There are 3 ways to turn a row about zero (a turn may also mirror it). The second row of each pair is the first, turned, with some noise. The first 27 pairs use one turn. New pairs use 2 turns, one after the other, and a turn may come again.
Known pairs, each followed by its turns in order:
[-35  44 -18 -11 -11  21  45  46]
[  9 -51  23 -49  -5  13 -38  34] | (1)

[ 46 -18  10 -32  45 -39   4 -28]
[-48  43 -57  -1 -10   9  23   3] | (1)

[-36 -28 -32   9   4  37  28  36]
[ 25  16  14  56 -39  19  27  -8] | (2)

[ 10   9 -25   5  40  26   1 -23]
[  5  11  -5  51 -20  17   2 -10] | (0)

[-31  22  30  13 -24  28 -16   2]
[ 33  29   9 -32  -4  13  17  23] | (2)

[ -3  29  26  39 -39  28 -13 -21]
[-30  44  33  -6  -4 -10  -4  44] | (0)

[ -3  34  14  19 -39  26  43  13]
[ 39  16  -3 -35 -43 -26  20 -19] | (2)

[ 15   9  15  18  17  16  23 -22]
[-19   4 -19 -16  -6  -5  31 -17] | (2)

[-36  16  42 -46 -28  42   7   7]
[-62 -13 -26 -38 -32  12   7  23] | (0)

[-36 -23  -8  32 -23 -43  29  14]
[ -1  39   2  13 -45  13 -48 -11] | (2)

[-35 -26 -10  33  -3  33  12   2]
[  2  30  17  16 -31  34  27  -6] | (2)

[-34 -10 -30  -5 -21  13 -19  48]
[ -1 -36  41   1  -9 -45 -14  19] | (1)

[  1  44  -6   4  37  25 -18 -37]
[ 53  15 -47 -15 -16   0  -1  -1] | (1)

[  3 -29  42  26 -28  -7 -16 -11]
[ 17   0  45 -36  -8   0   7  29] | (0)

[ 38 -48  33  -9 -25  27  21  31]
[-28   8  49  31 -12  37  36  34] | (1)

[-48  13 -24 -16  18 -27 -24  -3]
[ 20   7 -56   4  28  14  12  15] | (0)

[-50  -5  23  30 -31 -36 -21  41]
[ 42  40  -3 -11 -17  37 -55  20] | (2)

[-18  11  30  -2 -17  -7  11  30]
[ -2  -3  31 -21  29   7  -6  19] | (1)

[ 22 -25  12  23 -12 -20  11  44]
[  7 -17  41 -27  31 -15   1 -27] | (0)

[-36  -5 -31   3 -29  41 -33  22]
[-33  -7  -9   0  36  44 -30  33] | (0)

[ 46  42  32  -2  18 -29  12  -1]
[ -4 -25 -53 -37  13 -32 -13 -13] | (2)

[-30 -35 -42 -12 -32 -38  19 -36]
[-43 -16  -9  38  -2  -4 -58 -37] | (1)

[ 13 -18   7 -35  45 -14 -16  12]
[-30  22 -35  -1  -5 -22  22  33] | (1)

[ -6  23 -28  20 -47  10 -42   7]
[ 31   0  43  -6 -19 -35 -11 -37] | (1)

[ 18 -27  -2 -24 -38 -27 -19 -44]
[ 44 -15  -3 -21 -27 -18 -42  29] | (0)

[ 23 -46   8  -4   8   7   3 -10]
[-16  -1  10  13  26  18   5 -38] | (2)

[-24 -21  37  30  -7  22 -25   2]
[ -7   9  31 -25   4  33  22  30] | (0)

New pairs, each followed by its turns in order:
[-36  38 -21 -14  35 -46 -22 -34]
[-43 -47  19  24  10 -14 -31  49] | (1) (2)

[-42  -5 -27   2 -38 -45 -40  16]
[-19  -6 -38 -23 -42 -39  33  37] | (0) (1)

[-48 -41 -31  -1 -44  -6  -5  12]
[-15  32 -14 -18  20  61 -35  10] | (1) (2)

[ 29 -10  -4   6  12  25   7 -43]
[ -5 -32 -16  12 -13 -11  37  24] | (2) (0)

[ 26  40 -18  21 -32 -46 -49  12]
[-11 -48 -37 -16  31 -19  -5  57] | (0) (2)

[-23   1 -24  19  31 -10  28  46]
[-49 -19  -3  41   3 -17  -3  30] | (1) (1)

[-34   5  35 -40 -48 -25  22  23]
[ 32  66  -9 -20  -8 -18 -20 -39] | (2) (0)

[  7  -5 -30 -19 -42 -46  20 -33]
[-54  10   1  -7  -5 -39  30 -32] | (0) (1)

[ 48 -12  34   8  13 -22 -34 -16]
[ 12 -23   9 -51  32 -35   3 -14] | (0) (2)

[ 41  41 -31  49 -17  43  17  42]
[-16 -59  32 -32 -65 -23 -23   8] | (1) (0)

[-41  16 -13  14  14 -42  47  -8]
[ 28 -21   4  34  29 -41  30 -30] | (0) (0)

[ 43  10  18 -21  13  47  26  17]
[ -3   0  -3 -14  -8  -7   6  76] | (0) (0)

[-38 -24  -1  28 -48 -20  46 -36]
[-27  51 -32 -34 -13 -27  -5  47] | (2) (0)

[  4 -29 -49 -19 -22  49  20  23]
[ 40  25  34 -26  -4  43 -24 -35] | (1) (2)

[-47  14 -37 -47 -10  47 -23  33]
[-44  33  55 -13  17 -42  35 -14] | (1) (1)

[ 20 -34 -44  17  49 -13 -48  15]
[ 31 -35  -4  19  40 -65   8  18] | (1) (0)

[-43 -31   0 -16  31 -45 -46  40]
[-18  20 -44  42  -7   4 -68  28] | (1) (2)

[ -1 -21  37  25  26  17  13 -49]
[-13  25  -5  13 -27 -46  37  32] | (2) (2)

[-28  40 -40 -32 -44 -14 -38  27]
[-29  74  10 -11  32 -35 -10 -12] | (1) (1)

[ -6  13 -18   5   5  -4  42 -25]
[ 16   0  -1  36 -30 -17  -3   4] | (1) (1)

[ 15 -40  49  20  30 -13 -13  31]
[ -2  20  -3  66 -18  38 -19  -4] | (2) (0)

[  8  49  28   6  12 -14 -14 -11]
[  2  -9  -5 -23 -22 -46  -8  24] | (0) (2)

[-48 -41  -2  24  -6  23 -25  50]
[ 15 -16 -19  25  -5   8  19  78] | (0) (1)

[-39   7 -17  23  46 -29  41  50]
[ -9  24  26  27  64 -15 -53  19] | (2) (0)

[27 46 -1 39 44 29 -6 17]
[-11 -71   1  31  16 -10 -31  -6] | (2) (0)

[-31  32  49 -31  -8  41   2  23]
[-44 -37 -54   3  14   0   9  36] | (0) (0)

[-12  18  23  48 -37 -26  17  42]
[ 18   0 -44 -16 -18  -8  61 -33] | (0) (0)

[-19   0 -43  -7  36 -29 -23 -27]
[ 49  -1 -25  24  33 -12 -28  14] | (1) (0)

[ 38   3   3  12 -26 -35 -41 -44]
[ -2  29 -12  28  13 -42 -24  57] | (2) (1)

[-13 -18  37  16   2  14  -9  -2]
[  0 -15  -8  -1  -2 -23  36   8] | (2) (2)

[ 18 -28  30 -39 -20  -6  38 -39]
[ 30   6   5 -20 -27  21  51  46] | (1) (2)

[  3 -27  13 -19  30 -50 -46  -7]
[ -5  -3   7  19 -43 -11 -55 -37] | (0) (0)

[-21  11 -33  29   2 -18  -8 -34]
[ 10 -10  43  -3  19 -19 -31  20] | (2) (1)

[ -6 -36  -3  -9 -24  -1  11  44]
[ 27  27  -2  11  -6  16  36 -32] | (2) (1)

[  7 -34   5  37 -26  16  26  23]
[-10 -20  47  -4 -19  10  38  14] | (1) (0)

